The groups are shells around one centre, one inside the other: the same stretched ball of 7 dimensions in 10 sizes.
(in the rows, 128 means zero)
Some rows, each with its group after it:
[138 161 115  97 112 160  98 112 146 163 110 185 123 133 182 153 152 172
 143]
fubi
[132 137 119  94 112 159 101 116 155 168 106 178 137 164 151 148 149 137
 137]
Pugo
[124 162 139  95 107 167 115 125 139 162 112 184 133 128 195 150 150 176
 143]
duza
[147 154 120  81  92 164  94 105 160 178  99 159 124 149 166 157 173 157
 140]
luvek
[135 156 131  70  86 171  93 116 153 172  96 173 130 145 180 156 165 159
 145]
fubi
[120 140 125  76  91 157 116 125 146 174  83 186 119 149 157 136 135 132
 140]
duza
[126 141 124  90 108 167 110 121 151 165 105 184 145 149 166 149 148 146
 129]
ret
[109 139 122  70  99 174 106 134 139 160 102 205 158 151 178 144 141 141
 125]
Kam
[140 150 120  79  91 168 102 110 157 177 100 164 135 147 169 156 171 155
 129]
duza
[120 150 118  96 112 162 116 123 138 163 114 188 141 143 180 144 147 160
 129]
ret
[129 150  99  78 102 166 102 120 142 161  94 207 133 122 178 148 137 157
 124]
fafir
[131 151 105  65  87 172  96 117 146 169  94 190 140 136 179 152 158 155
 122]
Mel
[103 146 117  83 108 163 118 137 126 156 107 213 145 142 185 135 128 151
 129]
fubi
[127 158 149 105 116 168 117 126 145 155 107 192 129 117 190 152 135 174
 151]
Rago
[114 149 115  84 109 152  95 127 133 161 108 200 128 166 173 136 137 146
 151]
luvek
[119 131 104  68  93 169 111 125 147 169  90 197 150 149 158 143 142 128
 110]
fafir
[110 146  97  81 106 160 118 130 127 160 103 212 139 135 180 135 131 151
 117]
duza
[135 140 132  80  90 161 108 116 161 177  81 170 116 149 150 147 146 134
 145]
luvek
[121 164 122 102 121 155  98 123 130 156 126 195 130 149 193 144 146 175
 153]
Mel
[105 149 130  81 111 177 108 141 131 146 110 223 161 131 197 146 128 160
 131]
Rago
[119 146 108 107 131 154 103 124 135 152 121 206 140 154 172 141 131 154
 138]
fubi
[117 142 145  85  99 156 110 129 147 169  93 181 119 165 159 137 136 134
 160]
fafir
[104 147 121  83 117 171 106 142 128 141 106 237 152 128 192 141 113 155
 135]
fafir
[138 138 124  93 104 163 115 114 161 172  91 173 128 139 152 151 146 141
 130]
luvek
[102 152 104  64  97 175 111 141 121 150  98 235 152 116 202 140 124 160
 116]
big
[131 158 126  81  93 172 114 119 146 170 100 179 134 122 189 153 158 170
 129]
ret
[136 151 135  94 113 164  86 116 155 161 113 180 136 160 171 156 155 157
 156]
duza
[120 137 128  76  99 162 103 128 149 165  89 195 131 157 157 141 133 130
 145]
duza
[133 158 114 102 119 172 108 115 143 158 126 186 155 126 194 159 162 181
 119]
Kam
[128 150 147  65  78 169 103 123 155 175  81 174 121 145 171 149 153 146
 153]
Kam
[118 130 114 115 143 154 104 127 144 148 122 209 151 166 153 141 121 135
 137]
big
[126 127 115  91 120 169  97 123 156 156 108 199 161 163 152 151 139 130
 125]
Rago
[124 155  96 100 120 157 109 118 132 161 123 195 141 140 185 144 149 169
 122]
Mel
[111 150 118  88 112 157 105 132 130 155 107 211 132 147 181 137 128 153
 145]
ret
[128 125  97  77 104 160 100 117 155 170  94 190 145 168 139 144 143 118
 118]
Rago
[137 153 107  69  91 177  93 115 151 166  98 190 146 128 183 159 162 162
 120]
Rago
[131 148 108  88 107 170 109 117 147 164 108 189 149 132 177 153 153 159
 115]
Pugo
[126 147  94 109 138 165 103 121 137 145 126 218 157 129 182 152 132 166
 117]
Rago
[137 161 146  95  93 162 119 113 153 180 101 151 116 137 178 152 168 169
 148]
Mel
[134 160 101  90 103 167 113 111 140 170 115 178 142 124 190 154 167 177
 112]
fafir
[107 143  98 103 139 160 109 136 125 137 117 244 151 127 183 138 104 156
 125]
big
[129 148 114  85 106 148  84 116 145 168 106 182 119 179 159 141 149 141
 159]
big
[112 158 115  72  94 161 106 131 127 163  99 206 127 137 192 138 138 161
 140]
fubi
[129 136  94  75  97 153  98 114 148 175  95 183 129 168 148 140 150 128
 127]
Kam
[148 166 148  84  86 164  92 107 160 180 101 146 111 150 179 159 180 171
 164]
Kam
[129 160  99  77  91 173 123 117 137 170 100 188 141 104 196 152 159 176
 101]
big
[120 153 127  84 115 159  80 130 138 149 106 215 128 155 180 145 127 153
 167]
big
[119 147 104 108 132 160 107 123 134 153 132 201 157 152 180 145 144 162
 123]
Kam
[131 178 142  95 100 168 111 118 137 167 118 170 125 122 212 155 169 197
 149]
Rago
[125 155 115  98 124 164  92 123 138 150 123 206 147 144 187 151 142 168
 141]
ret
[134 144 121  85 101 162 106 117 155 169  91 184 125 140 160 149 143 145
 138]
ret
[128 148 121 107 121 160 117 121 145 159 108 193 132 131 171 146 134 159
 134]
duza
[124 147 125  75  94 163 109 126 146 166  82 198 120 131 169 143 131 145
 142]
luvek
[132 148 113 109 119 152 119 114 145 167 110 179 125 140 164 144 143 157
 133]
Mel
[147 151 130  98 103 160 104 106 162 175 101 157 119 145 161 156 163 157
 145]
fubi
[127 153  90  80 111 166  86 119 137 155 114 210 147 141 185 151 148 162
 124]
Kam
[130 150 106 101 122 157  98 116 142 159 119 193 138 149 173 148 147 160
 135]
Pugo
[116 140 123  90 109 170 128 131 142 160  98 201 147 125 173 144 130 149
 118]
fafir
[118 147 132  85 103 153 106 127 141 166  94 192 115 156 165 136 131 142
 158]
fubi
[122 156 117  68  94 172  96 127 138 159  96 208 137 129 192 149 142 161
 136]
luvek
[129 167 111 104 120 159 106 118 132 156 120 198 129 122 198 149 145 185
 138]
fafir
[117 152 125 106 134 157  92 129 134 145 126 213 141 156 183 144 129 161
 157]
Mel
[120 150 132  84 111 173  97 132 143 148 103 215 145 131 187 151 129 158
 145]
luvek
[137 147 111  80  99 167  99 114 153 168  97 185 136 139 168 154 153 152
 128]
Pugo
[131 151 121 104 120 165 108 118 146 160 120 184 145 141 178 153 152 165
 131]
Pugo
[122 143 115  78 101 170 111 127 145 161  92 205 141 127 173 147 134 147
 123]
Pugo
[119 151 126 101 117 161 118 126 138 158 111 196 135 135 181 144 136 162
 137]
ret
[130 142 129  72 102 174  83 125 155 156  95 202 144 149 169 155 140 143
 147]
big
[140 153 147  99 106 156 100 114 158 171  99 164 109 152 163 151 151 155
 168]
Mel
[117 153 130  91 111 164 111 131 137 154 101 209 129 128 185 143 126 160
 146]
Pugo

New rows, each followed by its group:
[127 143  99  89 108 158 111 117 143 168 102 190 134 143 163 143 144 147
 121]
ret
[119 141 118  83  98 156 119 125 143 171  90 188 123 147 159 136 135 137
 134]
ret
[124 160  97  65  90 171  96 121 134 164 102 202 141 128 196 150 155 168
 120]
Kam
[120 152 107  81 108 166  95 124 135 159 117 200 151 152 186 148 152 159
 129]
Pugo
[117 143 111  86 100 157 128 126 137 169  90 196 124 131 166 135 129 143
 124]
fubi
[120 143 118  73 101 170  98 128 144 159  99 204 146 146 175 147 140 145
 132]
ret
[112 156 126  73  90 160 112 132 131 166  90 201 118 134 186 136 133 155
 146]
luvek
[127 149 121  73  78 168 129 118 148 184  88 163 131 132 172 146 164 152
 115]
Kam
[123 169 128  78 104 170  84 128 133 151 112 210 135 132 209 153 146 181
 155]
Rago
[146 149 110 102 116 161  99 105 157 167 112 172 134 143 163 157 160 160
 131]
Mel
[125 141 126  85 116 168  81 125 150 153 113 202 152 169 168 152 143 143
 149]
fafir
[129 147 144  96 104 148 108 119 152 173  92 169 102 162 153 139 139 140
 170]
Rago
[125 134 102  95 109 160 132 119 147 171  97 185 140 135 155 141 139 139
 106]
Rago
[127 142 117  81  95 159 116 120 148 173  86 184 121 140 159 141 139 139
 133]
ret
[126 142 130  80 102 172 100 125 152 161  99 193 146 146 170 152 145 146
 136]
duza
[118 147 129  90 103 158 124 127 140 167  94 189 122 136 170 138 133 149
 139]
Pugo
[129 154 119  80  86 151 118 116 143 182  85 169 101 141 165 137 149 150
 143]
fafir
[121 131 100  91 122 157  98 124 145 155 106 210 146 161 153 141 127 131
 129]
fubi
[109 140 115  89 123 166  99 135 135 145 113 225 157 151 177 142 123 145
 134]
duza
[121 135 121  85 103 160 115 124 149 169  93 188 134 153 154 141 137 132
 131]
ret
[115 158 115  94 107 154 122 125 127 167 110 190 124 137 187 136 142 166
 135]
Mel
[124 137  92  82  95 158 129 116 143 179  93 180 134 141 156 138 148 138
 102]
Rago
[111 162 136  82 103 166 108 135 128 155 105 208 130 129 201 142 134 170
 151]
luvek
[138 162 140  76  79 154 103 112 151 184  84 157  93 146 171 145 160 158
 166]
big
[117 132 119  93 126 167  97 132 147 146 107 219 155 153 161 146 120 135
 136]
Mel
[127 160 134  80  97 182 111 126 144 159 101 196 146 107 202 159 150 177
 128]
Rago
[141 145 102  77  94 157  89 106 156 177  96 171 124 162 154 149 163 141
 136]
Rago
[129 134  96  79 100 156 103 114 150 174  97 182 135 164 147 142 149 129
 121]
Mel
[132 164 122  66  77 163 101 115 143 179  91 172 114 137 186 148 165 165
 144]
Mel
[133 158 119  90  96 160 123 116 145 172  88 181 110 112 177 146 142 166
 134]
Kam
[123 157 123 100 124 166  97 126 137 149 123 206 146 138 193 151 140 172
 143]
ret
[131 164 133  90 101 161  99 117 143 168 112 173 125 147 189 151 163 173
 153]
ret
[120 135 131 105 128 150  98 126 148 157 111 194 131 178 150 139 127 131
 160]
Rago
[128 144 130  82 100 167  99 121 152 168 104 178 141 160 168 150 156 146
 140]
Pugo
[129 155 106  69  83 165 112 117 141 176  89 183 124 126 180 146 155 159
 122]
fubi
[126 160 131 108 121 163 118 123 139 155 113 195 131 118 191 150 137 177
 141]
Mel
[120 157 110  60  78 171 111 124 135 173  93 190 136 128 192 146 158 162
 119]
Mel
[132 149 139  97 108 163 105 116 153 170 114 165 137 160 170 152 162 156
 147]
luvek
[122 153 128  86  93 153 121 121 141 177  92 174 109 144 169 136 145 151
 146]
fubi
[119 151 108  91 122 163  93 128 134 147 114 221 143 139 185 146 128 160
 138]
duza
[113 152 122  90 103 169 136 131 132 162 100 200 138 109 191 142 134 166
 117]
Rago
[129 129 103  83 106 153 101 116 154 171  92 187 129 167 138 140 138 121
 131]
fafir
[128 160 143  91 106 171 104 125 145 158 106 191 134 126 193 154 146 173
 150]
duza
[124 163 113  97 120 169 103 124 132 150 122 209 146 120 203 153 143 183
 130]
fubi
[116 149  93  82 107 154 104 122 129 165 112 198 138 157 176 137 146 151
 125]
Mel
[124 161 117  78  97 168 107 125 137 161  96 203 128 116 194 148 140 170
 135]
fubi
[112 154 103  93 117 157 113 129 124 154 113 215 136 132 189 137 129 164
 129]
fubi
[143 155 148  78  87 162  86 111 163 178  94 155 114 165 165 155 169 151
 169]
Rago
[149 151 141 102 108 165 102 106 166 172 108 154 128 146 165 161 168 162
 148]
fafir
[136 157 131  89  90 162 116 109 151 185 108 144 127 152 174 151 181 164
 134]
Rago
[137 160 117  70  76 172 123 114 148 180  82 172 120 105 185 152 161 168
 118]
big
[130 159  96  87 104 159 103 113 136 168 113 185 133 140 184 147 160 169
 124]
luvek
[131 152 133 103 116 156 103 118 148 163 110 179 123 152 169 147 145 157
 155]
ret
[143 147 128 110 114 148 110 106 159 177 107 153 113 160 149 148 157 149
 150]
Rago
[115 142 100  79 106 157 100 124 135 166 111 196 145 170 167 137 147 139
 128]
Mel
[146 149 143 102 107 166 105 108 166 173 108 154 131 148 163 161 167 159
 146]
Kam
[135 155 115 104 123 161  98 114 146 158 122 186 140 144 179 154 153 169
 138]
Pugo
[125 134 100  83 107 165 104 119 148 167 108 189 155 159 159 147 152 137
 113]
Mel
[127 158 140  97 112 159  98 122 144 162 114 181 127 154 181 148 150 164
 161]
Pugo
[124 129  98  92 117 153 104 120 148 163 100 198 137 163 143 139 130 125
 127]
Mel
[127 153  95  78 103 167  94 118 138 163 114 196 150 145 185 150 159 162
 119]
luvek
